There are 4 nested groupings, the coarsest first. Each group lies inside one group of the grouping before and may be the whole of it. The rows also spread widely along 13 directions, which tell nothing about the answers.
Some rows, each with its group in each grouping after it:
[-21.7   5.0 -10.8 -31.2   8.9  12.9   2.5  22.3  -1.1  48.4 -20.3  -7.8
 -17.5 -20.0  -1.9  31.7 -21.0  -8.1  14.2  -1.5  -9.6  21.9  -4.2  12.0
  -3.9  -6.8   6.9   4.0]  k_505 Kupe Zupe k_508
[ 41.4   7.4  -1.5  10.8  11.7  -3.1 -15.8  -1.6  11.4 -10.7  -3.9 -32.7
   3.3   6.1  33.9  -2.2  16.0   7.0  -2.3   1.3 -20.7 -12.2 -14.1   8.5
 -38.7  14.5 -14.1 -11.9]  k_905 lazar Rok k_615
[  6.3  23.6   9.4   6.2   7.0   5.8 -21.2  14.7  20.5  14.6  19.4  -2.4
  14.6  12.7  -2.5  -9.5  17.6   1.8  10.2  19.0   2.9  -3.2  22.1  -8.7
  13.2 -12.8  -9.7   6.1]  k_905 lazar kodub k_357
[-14.7  -3.1 -12.5 -11.1  -2.5   1.7  11.6  -0.1 -17.6  18.2  -4.5   7.3
 -11.3  -6.7  10.8   5.6  -4.8   5.2  -0.8  -1.7   7.2   4.7  -9.7 -10.9
 -16.5  13.5  21.1   4.9]  k_905 Ramug Mem k_348
[-11.9   6.9   5.1  -9.0   0.4  12.9  -3.4 -15.3 -22.1  -7.2  -6.9  -0.4
  -9.0 -11.1  15.1  -6.0  18.2   6.5 -16.3   8.5   8.7  -3.6 -12.1  -1.9
 -16.4  30.2  -1.9  31.1]  k_905 zigam Duf k_927
[-10.5   0.5  20.3  -5.0   4.7  23.0  15.6 -39.1  17.2  -4.6  -6.4   5.7
   9.6  -8.8  -7.0   2.3 -25.0   8.0  -6.6 -32.6  -2.4  15.0  10.5  -2.4
  -6.2   7.8  18.6   1.2]  k_505 Kupe gov k_636
[ -7.8  18.0  30.9  15.2   4.5  29.7  -8.9 -38.8  23.2 -30.9  -2.9  -8.7
  -3.9  26.0 -16.0  17.0 -15.9   4.8 -16.7  -7.4   4.7   7.5   0.8   1.4
  30.8  -5.8  13.8  -5.5]  k_905 lazar Sivu k_32
[-16.9  14.5  25.9  -4.0  19.1  11.6   8.6 -20.9   0.9 -10.1 -12.3  19.7
  -0.9  -1.3  -2.8   5.7 -18.6  -4.8  -3.2  -3.2  20.2  23.7   0.3   6.6
  16.6  18.5   9.0  18.5]  k_905 lazar Rok k_455
[  3.2  -7.7 -11.2 -11.7  -2.2  -0.6  10.1   8.9   1.2  24.9   6.7  11.8
   0.4  -6.0  11.2  -4.0   3.6  15.1  10.3   3.1  -6.5   1.1   3.8  -0.4
 -32.3   1.6   4.9   4.1]  k_505 gok ret k_605
[-17.6   1.6  15.5  21.6   5.4  23.7   6.6 -10.7  10.9   3.8  -3.0 -12.8
  -3.4   2.4 -24.6  12.8  -8.4  -5.6  -7.8   3.0   0.8  12.0   2.6   8.9
  14.8   5.5  19.4  22.8]  k_505 gok sibom k_767
[  5.6   4.6 -10.9   1.6   2.5  -4.1  19.8  -2.2  16.1  -2.8  -4.6 -17.7
  22.1   7.7 -11.9  10.1 -10.7   5.3  31.3   6.5  12.8  16.7   5.2  -3.7
   6.5 -10.9  16.3 -13.8]  k_505 gok fumeb k_788
[-28.1   1.7  13.1  18.2  10.1  19.8  -7.9   9.8  -4.2  -1.2  -1.0 -22.1
   8.3 -16.6 -11.0  29.9  -4.7 -29.8 -15.7  19.1   1.9   7.3  -8.1  12.6
  19.6   3.6   8.9  23.5]  k_905 zigam Duf k_534
[ 20.1  18.6   0.2 -15.9  12.6  -9.9   0.6  -6.8   3.5 -15.1  -6.2  -8.2
  -5.7  26.1  18.1 -11.0   0.9  25.1   6.5   0.0   8.9  10.9  -3.5  -3.4
   3.9   7.4  -9.6 -11.6]  k_905 Bakop Lis k_355
[ -7.1   6.8  -3.7  -9.0   6.5  12.3  -4.0  -7.1   2.7   3.2  -8.3   1.1
  -8.0   2.2   8.2  -0.3   5.6  13.3 -12.5 -10.0   0.2  24.9  -5.6  16.2
  -2.3   5.5 -26.2  29.0]  k_905 Ramug putu k_214
[ -1.2  25.7   4.5 -22.7  22.6  -4.7 -13.7  16.7  -9.1  38.6 -18.9  -1.4
 -19.7  -9.7  23.2  -4.0  -8.4  -2.4  16.1  -1.9   2.6   4.8   2.6 -17.3
   0.7  17.3   6.4   0.5]  k_905 Ramug putu k_628
[  2.6 -12.1  -3.1   8.9   5.7  -3.0   8.0  -1.7   7.8  -0.3   2.0  -4.1
   1.8   1.9   8.6   8.8  -7.4   1.8  -0.3  -3.0  -1.8   5.0  -6.1   4.1
 -19.8   6.2   8.3   1.1]  k_505 gok ret k_542
[-12.8   3.2 -12.8 -15.1  -9.2   6.3  -9.9  -6.5   5.0  18.8  11.3  18.3
   8.8   4.6   7.4  -7.6   6.9  13.7   0.4 -20.0   5.2   0.7  20.2 -18.3
  -5.7 -15.1  -3.5   3.1]  k_905 zigam tabil k_889
[  2.5 -16.2 -23.0 -19.3  -7.2  11.1  17.1  20.6 -10.8  22.6  12.6 -18.7
  20.3 -20.3   5.6  -7.8  -0.4  19.0 -11.7  -4.4 -26.1   3.4   3.0  -3.8
 -19.6  -7.8  -7.1  -6.0]  k_905 Ramug nugip k_942
[ -2.4 -10.3 -21.2   3.4  -2.9  -1.6   0.8   1.3  -3.9   5.2  11.1  -8.8
  11.0  -9.0  12.3  -4.1  20.9   4.3  -8.0  -9.5  -1.2  -1.9  -4.4  -9.5
 -24.0   9.4  -4.8  20.3]  k_505 Kupe Zupe k_843
[-17.6  -8.6   9.5 -33.9  -2.8  17.6  26.6 -20.5  -2.6  -8.3  -7.4  25.4
  -0.5  -1.9  -0.6   7.9 -25.4  26.8 -11.3  -8.4  -2.2  17.0   4.1   3.1
   2.7  -3.1   7.9  -6.6]  k_505 gok sibom k_983
[ -6.6 -14.3 -19.2  -1.4  -3.8   7.4  11.4   1.2  -9.0  29.1   3.2 -19.3
 -31.6  19.7  -5.7   1.5 -22.6  21.6 -14.1 -15.4  -7.3   5.1 -11.5 -17.9
  -2.1  -0.2  33.5 -18.7]  k_905 Ramug Mem k_348
[ -9.3   2.5 -28.5 -10.7 -20.8   3.4  -2.6  -6.0  -5.7  13.5  13.3   1.0
  -2.0  18.9   3.9  -3.3  11.9  23.6   2.9  -7.1  10.7 -11.9   5.5 -35.1
  -3.2 -14.5  15.2 -12.0]  k_905 Ramug Mem k_348
[ 11.7  11.1  13.9   2.9  23.7   2.0   3.9  15.8  10.3  -5.6  -3.8 -11.4
  16.2  -9.7   9.7   3.4   0.0  -2.1   2.9  21.0  -6.2  28.0  -4.8  30.7
   0.2  10.9 -26.7  17.2]  k_905 Ramug putu k_628
[ -7.5   4.6  -9.8  10.4  -4.8  16.4 -20.9 -12.6   8.2  14.2  -4.0 -20.2
 -14.5   1.2   3.0  15.5  14.4  -4.1  -9.2 -16.4  -7.7  -9.0  -7.1  -3.0
 -18.8   1.4   5.5  16.6]  k_505 Kupe Zupe k_843
[-23.2  -4.9  -2.4 -10.3   7.0   4.9  -3.4 -12.3  -5.5  -7.9  -9.0  12.6
  14.7 -19.3  19.8  11.2 -10.9  -9.1 -15.9 -31.3   6.2   9.2  -1.1 -12.9
   2.6   6.0  -4.7  11.5]  k_905 Ramug putu k_628
[  3.3   6.2   5.1  -8.1  11.0   8.6   2.5   4.1  -3.9   5.5 -14.0 -19.1
  19.1 -30.7  15.7   7.7 -11.2  -9.7   2.6 -11.6 -10.2   6.7  -2.7  -3.7
 -15.6  11.9   3.4  -0.4]  k_905 Ramug Mem k_348
[ -8.3  -9.8 -10.4  -7.8  -5.0  10.5  15.6   0.8   0.5   9.2  13.9   2.8
   1.8   8.4 -10.7 -17.0   5.1  28.2 -13.6  -3.1  -3.4  14.6   9.4  -2.9
   5.0  -2.9  -7.6  18.4]  k_505 gok sibom k_767
[-23.6  -6.6   3.7  -1.7  -2.1   8.7  -3.7  -5.7   7.0  -3.9  12.1  21.5
  24.4 -13.1   2.4   5.0   3.7  -6.3 -10.0 -13.3   6.6   3.1  16.9 -10.9
   3.4  -7.7  -8.4  22.6]  k_505 gok ret k_542
[  0.4   1.5 -30.6 -16.6  -4.2  -3.4  -1.3 -22.6   6.3  -8.6 -20.1   7.8
 -18.8  19.3  25.5  18.4   1.2  17.5   6.0 -21.1  10.2  23.4 -26.5  20.0
 -26.0  -0.8 -18.8   7.5]  k_905 lazar Sivu k_32
[ 15.9  -3.0  13.3  18.2   8.2   0.6 -10.6  -5.4   9.5 -12.6  10.0  -5.8
   2.2   3.7  26.7  -0.6   9.7   2.3 -15.7   9.9 -13.0 -10.1  -7.3  15.2
 -30.1  15.6  -8.2   0.9]  k_905 zigam Duf k_927
[  8.0 -11.2   6.2  28.7   7.4 -11.5   3.3   8.1  19.8   6.4  27.3  11.1
 -17.7  30.2  11.5   7.0   0.2   6.2  -5.7  27.0  -4.3  -9.9  -6.3   9.7
 -19.5   7.9  23.5 -14.2]  k_505 Kupe Zupe k_508
[ -1.3  22.8  -9.4 -22.3   0.5   9.7 -18.5  25.9 -12.4  38.9  10.9  -6.3
  -6.9 -14.1   6.8 -24.6  49.2  12.4   1.4  21.3  -4.5  -5.3  10.4 -10.7
 -12.7  11.6 -27.5  47.1]  k_505 Kupe Zupe k_843
[  1.1   4.9  16.3  12.6  21.8  -0.5 -13.4  13.4   5.5   6.5   6.1 -21.7
   2.2   4.6   6.3   5.9 -19.3 -12.0 -11.2   0.4  -4.1   0.6   4.9 -13.8
  21.6   2.5  14.3 -15.5]  k_905 zigam tabil k_889
[ -7.1  -9.8  -5.6  -2.4   6.0   7.4  -5.0  14.3  -2.3  29.3   1.2  -9.1
  -2.0 -10.1  10.4  16.5 -20.0  -9.7  -8.8 -10.8 -17.8  -8.6   1.3 -12.8
  -9.9  -4.6  22.6 -18.8]  k_905 lazar Rok k_615
[ 21.8  32.4   3.5 -21.2  22.3   1.9 -19.1  -1.9  12.5  10.6 -12.2 -27.6
  -4.8  18.2   5.4 -25.2  -5.9  21.4  11.0 -24.5   4.4  20.2  11.6 -19.4
  24.8  -0.1 -21.0  -4.2]  k_905 lazar kodub k_357
[-11.4 -19.5 -27.9  18.9   5.2 -12.1   1.4  13.2  -1.7  10.0  -1.2 -12.2
  -3.0   0.4  10.1  15.4   1.7 -12.5  -1.8  -6.0   6.6   8.8 -16.0   2.6
 -11.9   6.4   4.1  18.3]  k_505 gok sibom k_983
[ 15.5   9.0   3.4   8.0  -1.1  -2.0  -1.2 -12.5  17.8  -7.1  19.2   2.3
  12.1  31.1   3.5  -7.8  -1.9  17.5   8.7   3.2   6.9 -13.3  14.3 -23.1
   4.6 -11.3  19.6 -33.6]  k_905 lazar Rok k_455
[ -9.6   7.0  -7.5 -14.9  -4.0  17.4   0.4 -20.7  17.0  -5.6  -7.8 -14.3
   5.1   8.8  -8.5  22.1  -8.6  10.3   2.3 -13.6   1.6  17.5  -0.3   2.7
  11.0 -18.3  -3.0  -4.1]  k_505 Kupe gov k_636
[-10.4  -5.0   1.8  -4.3  -0.2  11.8  -3.4   5.2   4.8  25.9   1.6   5.6
  15.4 -21.0  11.9  20.7 -20.5 -14.6  -0.4 -15.4 -16.0 -16.5  11.5 -16.4
 -17.8 -11.6  28.7 -24.9]  k_905 lazar Rok k_455

New rows. What belongs after each?
[ -6.5  -5.5 -11.7  -5.9   1.7  -7.7   3.6  -6.7   5.1   0.5  -4.4  16.4
 -12.2  14.8  16.7  11.0  -3.2  10.1   2.6  -2.9   8.7   8.3  -7.9   5.4
 -11.6   1.8  -0.1   4.1]  k_505 gok sibom k_983
[  7.9   0.6 -15.9 -15.1  12.4 -10.8  14.8  -4.4   8.7  10.9 -25.7  -6.7
 -26.4  15.8   9.4  15.9 -21.1  14.2  20.7  -4.2   5.3  32.6 -19.3  23.2
 -14.2   5.9   0.7  -2.1]  k_505 gok fumeb k_788
[ 14.6  12.5   7.3 -12.6   5.8   6.8  -0.1   0.2  16.0  -8.2  -0.4 -13.8
   1.2  18.2  -0.4   7.2  -4.2  20.7   9.3  16.1  -4.9  10.2   2.3   7.8
   7.1 -12.9 -10.9 -13.3]  k_505 gok ret k_542
[ 10.4   8.4   6.0  31.0  11.8   6.8 -18.7   0.8  15.6  27.3   9.1  -9.3
 -20.0  13.5   3.3 -17.1  16.3   0.6  -6.9  -2.9  -4.9   0.2   1.2   6.9
 -21.2  19.8   2.0  30.1]  k_905 lazar kodub k_357
[  1.0  12.2  19.6   4.3  16.9  -6.8 -14.5   0.4  12.9   1.1   9.1  11.3
   8.7  10.8  17.6   2.8 -19.2  -8.1   3.4  -2.7   7.1 -13.6  13.9 -29.9
  14.5  -1.9  23.6 -29.7]  k_905 lazar kodub k_357
[  8.6  -1.2  -3.4  -7.4   8.0   1.6   4.5   7.9  -3.3  10.6  -1.5  -7.4
  -4.6  -4.4  20.4   0.8  -5.3   9.9  -6.7   3.0 -15.1   5.1  -9.5   9.3
 -20.5   9.2  -3.7  -3.9]  k_905 Ramug nugip k_942
[  3.8   0.7 -11.3  -8.7   0.0   5.2  -1.1   0.1   4.7   8.3  -1.3 -18.3
   9.1   0.3   6.7   4.5  -6.8   8.8   5.4  -8.1  -6.0   5.9   2.1  -0.7
  -9.9  -7.2  -2.3 -11.1]  k_905 zigam Duf k_927
[  2.7  -3.2  21.0  15.6   8.7  13.4 -19.2  11.5   3.6  18.3  19.1   5.1
   9.8 -24.2  22.4 -11.7  14.2 -11.7 -27.4   0.2 -25.6 -25.1  10.5  -7.2
 -31.5  16.4   3.0  15.7]  k_905 lazar kodub k_357
[ -3.0  -1.6   2.3   4.1  -0.4   5.0   2.4  18.1  -5.2   9.2  15.1  -2.1
  15.3 -13.0  12.5   9.3   4.8  -4.4  -5.9  27.0 -12.6 -15.9   0.9  -3.5
 -13.7   1.5  13.3  -8.8]  k_905 Ramug nugip k_942
[-12.7 -14.8 -19.8   5.7 -13.0   8.3  10.2  -4.8   1.7  15.7  14.5  -7.5
   8.7   6.5  -7.3   3.2 -14.8   9.7  -5.8 -24.4  -1.3  -3.2   6.8 -28.3
  -1.9 -14.5  29.9 -19.4]  k_905 Ramug Mem k_348
[ -1.7 -18.0  10.7  -6.4  12.3  29.7  21.0   3.5  -1.2  19.8   1.1 -26.3
   5.7 -19.8 -17.4 -11.4 -30.1  13.3 -31.9 -22.4 -29.8  25.3   2.7   9.0
  -0.9   7.4   5.4   7.8]  k_905 lazar kodub k_357
[-12.8  -2.4  -6.9 -25.3   5.7 -10.1   3.7   8.2 -12.2   1.5   7.6  27.7
  18.5 -13.4  28.5  -4.5  -6.6   2.3  -3.3 -10.5   8.4   1.4   6.3 -26.6
  -1.8   3.4  -1.7  -4.7]  k_905 lazar Sivu k_32
[-11.7 -18.8 -10.4   1.6 -12.1  19.5   2.3 -12.1   9.8  -2.2  -4.3   5.1
   5.9 -17.3   8.6  29.7   6.8  -1.8 -13.1  -7.8 -16.8   5.6 -12.1  31.0
 -44.2  -5.6 -12.4  24.5]  k_505 gok ret k_542
[ -2.1  -8.6  18.3   7.7   7.2  -0.6   3.8 -23.7  17.0 -16.9  16.9  24.4
   6.7   8.2  17.9  -0.7 -10.6   7.1 -19.1 -13.8  -1.0  -3.3   5.3  -6.6
 -11.5   7.7  10.4  -9.1]  k_505 Kupe gov k_636
[ 24.8  18.1  -6.0 -16.9  27.6 -17.3 -15.8  36.5   4.9  18.3  -1.0 -13.0
  -8.2   8.8  26.7 -10.6   8.3   8.4   9.5  20.0  -4.2  21.2  -6.6  14.1
  -0.9   5.7 -38.1   6.1]  k_905 lazar kodub k_357
[ 26.5   9.6  12.9   2.0  28.7 -16.1   0.2   1.3  13.4 -11.7  -7.3 -14.0
   9.9   6.1  25.8  -3.5 -16.6   2.6  10.2  -1.8   1.7  17.9  -3.2   7.6
  -4.9  14.6  -6.0 -17.8]  k_905 zigam tabil k_889
[ 12.1   7.1 -17.6  -5.9 -12.8  -0.8   0.8 -15.9  16.1  15.9  13.9  14.6
 -15.5  26.5  12.0 -11.3  27.2  32.9  14.2  10.2   2.9  -5.2   0.9   1.8
 -39.4   0.9   0.0   4.3]  k_505 Kupe gov k_636
[-16.3   1.3 -12.3  -1.4 -10.0   9.4  -9.4  -9.4   2.4  10.4   9.0   1.1
   9.1   1.9   2.5  -0.6   7.1   3.3  -2.2 -15.2   7.1  -5.0  10.3 -18.5
  -3.3  -8.2   5.5   6.6]  k_905 zigam Duf k_534
[ -5.8  -8.7  -3.4  -0.7   0.0  10.8  13.4 -24.7  12.7 -25.3  -6.9  -0.7
   4.9  12.5  -5.6  17.7 -12.7  13.4  -4.8 -13.3   8.2  27.1 -10.7  17.3
   1.1  -4.9  -5.6   8.4]  k_505 gok ret k_605
[-15.0   3.1 -14.1 -27.6   7.0  -6.1  -0.9   3.8 -18.6  10.2 -13.9   8.8
 -21.7  -8.0  24.4  16.5   5.3   1.4  -1.4   5.7   9.6   8.7 -21.8   0.8
 -15.0  17.7  -3.1  17.9]  k_505 Kupe Zupe k_843
[ 10.0  -1.6  16.6  18.4   7.2  10.5 -14.3   8.0   5.5   5.6  25.3  -8.2
 -23.1  25.1   6.1 -11.2  12.5  17.3 -34.6  23.9 -17.9  -8.0  -1.4  10.8
  -4.0   7.6  -2.5   6.5]  k_905 zigam tabil k_889
[  4.0   4.1 -11.3  17.6   0.5  -2.3 -34.7  14.9  12.6  18.6   5.1 -26.0
  -9.8  10.6  14.7  21.8  10.5 -13.6   1.6   1.1  -9.0 -26.0  -1.5 -17.4
  -9.3 -14.0   6.1  -9.0]  k_505 gok ret k_542
[ 17.0  16.8  14.6 -17.3  -1.5  11.1  -4.0   1.0  22.3  -2.7  12.8  12.0
   0.4  21.2  10.6   2.5   1.0  30.1   0.3  21.3 -15.9   5.9   9.4  16.3
  -2.7 -19.6 -18.3 -20.4]  k_905 Ramug Mem k_348
[ -7.4   8.2  20.9  26.5   4.8   5.4   1.8 -23.1  19.2  -1.8   8.2  24.3
  -0.8  13.0  -0.2  -0.3  -5.2  -1.8   2.1  -5.6  14.4   5.7   9.4  -0.1
  -6.5  11.7  22.4  10.1]  k_905 Ramug Mem k_348
[ -0.5  -4.7 -15.0  -3.5  -9.9   0.1   4.7   1.4   3.9  22.1  10.3  10.3
 -17.8  21.5  10.5   7.3  -5.3  19.6   2.0   4.4  -4.2  -4.8  -3.5  -6.0
 -20.5  -9.3  21.8 -21.1]  k_905 Ramug Mem k_348
[-13.5   4.1  -5.2   4.2   6.0   5.3  -8.6 -13.9   3.2  -3.6  -8.1   7.6
  -2.5  -2.0  11.7   7.1  13.3  -4.3  -6.9 -10.2  14.5  22.3  -8.7  20.1
 -12.2  12.2 -19.6  40.5]  k_905 zigam tabil k_889
[ -8.9   4.8   2.9 -43.2   9.2  -2.5 -12.3   5.8 -11.9 -12.3   0.2  16.9
  19.1 -29.2  42.6   6.2   9.6  -0.2 -18.5  -4.1  -5.9  -2.5   0.6 -12.7
  -5.9   3.7 -34.0   7.8]  k_505 Kupe gov k_636
[ 13.1  13.7  -3.6 -30.9  -3.1  21.9 -13.5  -3.2  -7.9  10.0  -3.2 -16.1
   7.9 -17.6  17.4 -21.9  24.6  24.6 -13.0 -10.5 -18.6  -6.5   6.2 -11.6
 -22.8   6.4 -25.1  16.4]  k_905 lazar kodub k_357
[-15.6  15.3  29.1  25.9  11.0  26.8  -7.3  -2.2  10.9  15.6  -1.4  -1.0
  -8.5 -10.0 -12.4  14.3   0.3 -20.5  -6.3  17.9  -4.1   4.1   0.2  19.0
  -4.3  16.4  19.1  31.0]  k_905 lazar Sivu k_32
[  3.7  13.9   9.5   7.5   7.8   2.6 -18.3  -3.5   9.0  15.3   7.6  13.6
  12.0 -14.3  24.4 -19.1  15.3  -6.0   0.1 -19.0  -2.7 -13.3  16.7 -19.6
 -25.0  16.0  -0.6  17.5]  k_905 lazar Sivu k_32
[ -6.7  -4.6  -4.9 -28.1  -3.1  21.9  27.8  -7.1 -18.8  14.6 -13.3 -10.8
  14.9 -36.0   3.8  -3.8 -13.6  13.8  -3.2 -14.8 -14.6   9.4  -0.2  -4.0
 -25.3  14.5  13.3   2.8]  k_905 Ramug nugip k_942
[-12.9   6.8  -8.2  -6.2  -7.6   4.0 -15.8   6.9   9.6   3.5   5.4  12.6
   7.5   4.1  13.9  30.5  11.2  -8.0   1.7  11.5  -1.3  -9.9   3.4   4.6
  -7.9 -22.0  -3.4  -3.9]  k_905 Bakop Lis k_355
[ 16.0  -7.7  12.8   1.2  17.3  -2.6   3.7  11.5  -7.3 -15.0  11.9  -4.9
   1.8   1.2  24.8  -4.4   1.9   8.2 -25.4  22.3 -14.1  -0.8 -12.1   9.6
 -11.7  20.3  -8.4  -3.9]  k_905 lazar Rok k_615
[ 27.3   2.3  -1.5   5.5  13.5 -12.9  -2.9  17.8  15.9   4.5   1.3 -17.8
   0.3   7.8  21.5   9.0  -0.9   3.9  14.8  18.5 -12.1  -0.2  -6.8  12.1
 -23.9   1.4  -5.0 -16.6]  k_505 gok ret k_542
[ -8.3  -8.9 -22.5   0.7  -7.5   8.2   4.3  -0.5   5.7  10.5   2.6  -3.8
   5.1   0.7   4.1  13.5  -0.1   5.4  -3.2  -9.5  -6.3  12.2  -6.3  12.2
 -16.6  -9.7  -5.4   6.4]  k_905 Ramug nugip k_942
[ 22.3  12.4  29.2  -7.2  32.0  -3.1 -10.5  -1.1   6.5  -6.3 -12.3  -7.5
 -16.4   3.1  32.4  -6.5 -24.8   7.9 -16.7 -15.0 -14.4  14.7  -7.3   4.6
   0.2  21.6 -12.1 -12.1]  k_905 Ramug Mem k_348
[  0.4  19.9  -2.8  -4.1  23.5   0.7 -25.5   6.6  -7.7   5.9 -17.4 -33.3
 -27.7  14.4   8.7   2.2   0.8  -3.1 -10.0  -5.0  10.8  13.8 -18.3  -9.4
  24.4  15.3 -10.8  17.9]  k_905 lazar kodub k_357
[ -4.2   4.6  -2.9  -0.8  -2.6  12.1  -8.0   6.7  -1.2  17.0   1.6  -3.3
   1.8 -13.5  14.0  11.6   7.7  -6.3  -2.9   6.4 -12.1 -13.0  -2.6  -3.1
 -24.5   3.6  11.3   3.8]  k_905 lazar Sivu k_32
[  8.1  17.4  12.2   8.9  25.6  -8.5 -19.0  12.4   5.9  18.7  -2.0  -6.6
  -2.7  -1.6  18.0 -10.0  -1.3 -12.0   6.6  -3.1   5.2   0.0   5.2 -14.3
   0.8  18.2   4.4   6.6]  k_905 lazar kodub k_357
[-13.3  -9.4   0.0  -3.1  13.5 -13.2   6.3  25.7   6.8  23.3  25.6  22.0
  23.4 -15.3  11.3  -4.3  -4.2  -9.3  -0.3   3.2   0.4   8.0  17.9 -10.3
  -1.3  -0.1  -1.3   7.3]  k_505 Kupe gov k_636
[-11.7   2.1 -13.7 -11.6  -3.1  -1.7   7.1   5.7  -0.8  37.5   5.0  21.5
  -5.1  -3.4   1.6 -12.6   9.8  12.1  19.9  -0.5  11.3   6.1  13.7 -10.7
 -22.2   6.3   6.8  23.7]  k_505 gok ret k_542
[ -1.9  14.7  29.1 -15.1  24.8   3.7   7.4  14.4  -9.9   3.6   2.8  -6.0
  28.8 -28.9   6.9 -18.6 -12.6  -5.5   1.8   8.3   2.2   7.6  18.4 -16.7
  17.3  20.5   3.1   3.8]  k_905 zigam Duf k_534
[  7.1  18.7  11.6  16.8  22.4  -4.2 -10.8 -11.2  15.9  -2.7 -26.6  -9.5
   0.9  -8.4  24.3  22.9 -13.9 -25.0  19.7 -11.3   5.4   9.4 -12.4  15.2
 -17.8  18.5   8.6   0.9]  k_905 Ramug nugip k_942
[-27.5 -10.2   0.6  -5.4  -9.8  31.6  -1.4 -10.3 -10.6  -9.9   8.8 -12.6
   3.7  -1.3 -14.0  17.6  -7.3   4.5 -37.6  -1.6  -6.0  -5.8  -4.5 -15.5
  21.8 -11.7  15.7   0.3]  k_905 lazar kodub k_357
[  9.3   6.7  -3.0  16.5  15.8 -12.6   4.5   7.3   8.4   6.9  -0.2 -16.2
  19.6  -3.8   9.3  -3.5 -10.1 -10.2  19.9  -9.3  10.3  10.0   3.5 -13.6
  -2.4  10.2  14.1  -6.6]  k_905 Ramug Mem k_348
[-17.2   5.1  -8.7  -7.9 -18.0  27.6  -1.2 -17.8  10.7  18.1  -5.2  10.5
 -18.9  11.8  -8.3  22.8   5.8  14.2  -2.1  -0.6  -7.0   1.4  -0.5  20.0
 -21.8 -14.0  10.8  10.7]  k_905 Bakop Lis k_355
[ -2.2  -1.2 -25.2  -4.4  -5.3  -7.7   8.3 -12.9  -6.1 -14.9  10.8  -3.9
  23.5  14.7   2.4 -12.6   7.9  16.1   4.2 -13.2  25.4   1.4   3.7 -33.7
   9.3  -3.4   7.1  -5.8]  k_905 lazar Rok k_455
[  0.9   0.9 -33.2 -10.9   7.2 -14.5  12.3  -6.5   7.2  -0.6 -24.4 -11.4
   7.1   5.0  12.7  17.9 -18.7   2.7  28.0 -29.9  19.8  41.7 -16.8   9.6
  -7.2  -3.8  -9.8  -2.0]  k_905 Ramug Mem k_348
[ -9.3 -13.4   1.1  13.5   0.7   1.0  29.4 -26.7   7.9 -23.3  -4.1  20.9
  12.9  -0.2   2.8   7.7  -1.8   5.3   5.1   0.8  16.3  19.3  -7.9  20.8
 -23.5  18.5  10.1  22.1]  k_505 gok sibom k_983
[-14.8   0.6 -13.4 -27.2  -8.5   8.4  -4.4   5.2  -2.4  27.4  13.6  23.4
 -20.6  19.5   1.6 -14.4   8.7  33.7 -12.4  -1.8  -2.4   4.0  14.1 -13.7
   8.1 -13.0 -10.9  11.6]  k_505 gok sibom k_767
[-10.8   5.4  -5.5 -17.1   4.4   5.7 -12.3  -2.2   5.6   7.3   1.5   4.5
  -5.6   0.0  13.0   8.5   5.5   4.8 -10.2  -7.9  -1.5   9.4  -0.8   0.5
  -1.2  -4.1 -18.4  14.0]  k_505 Kupe gov k_636
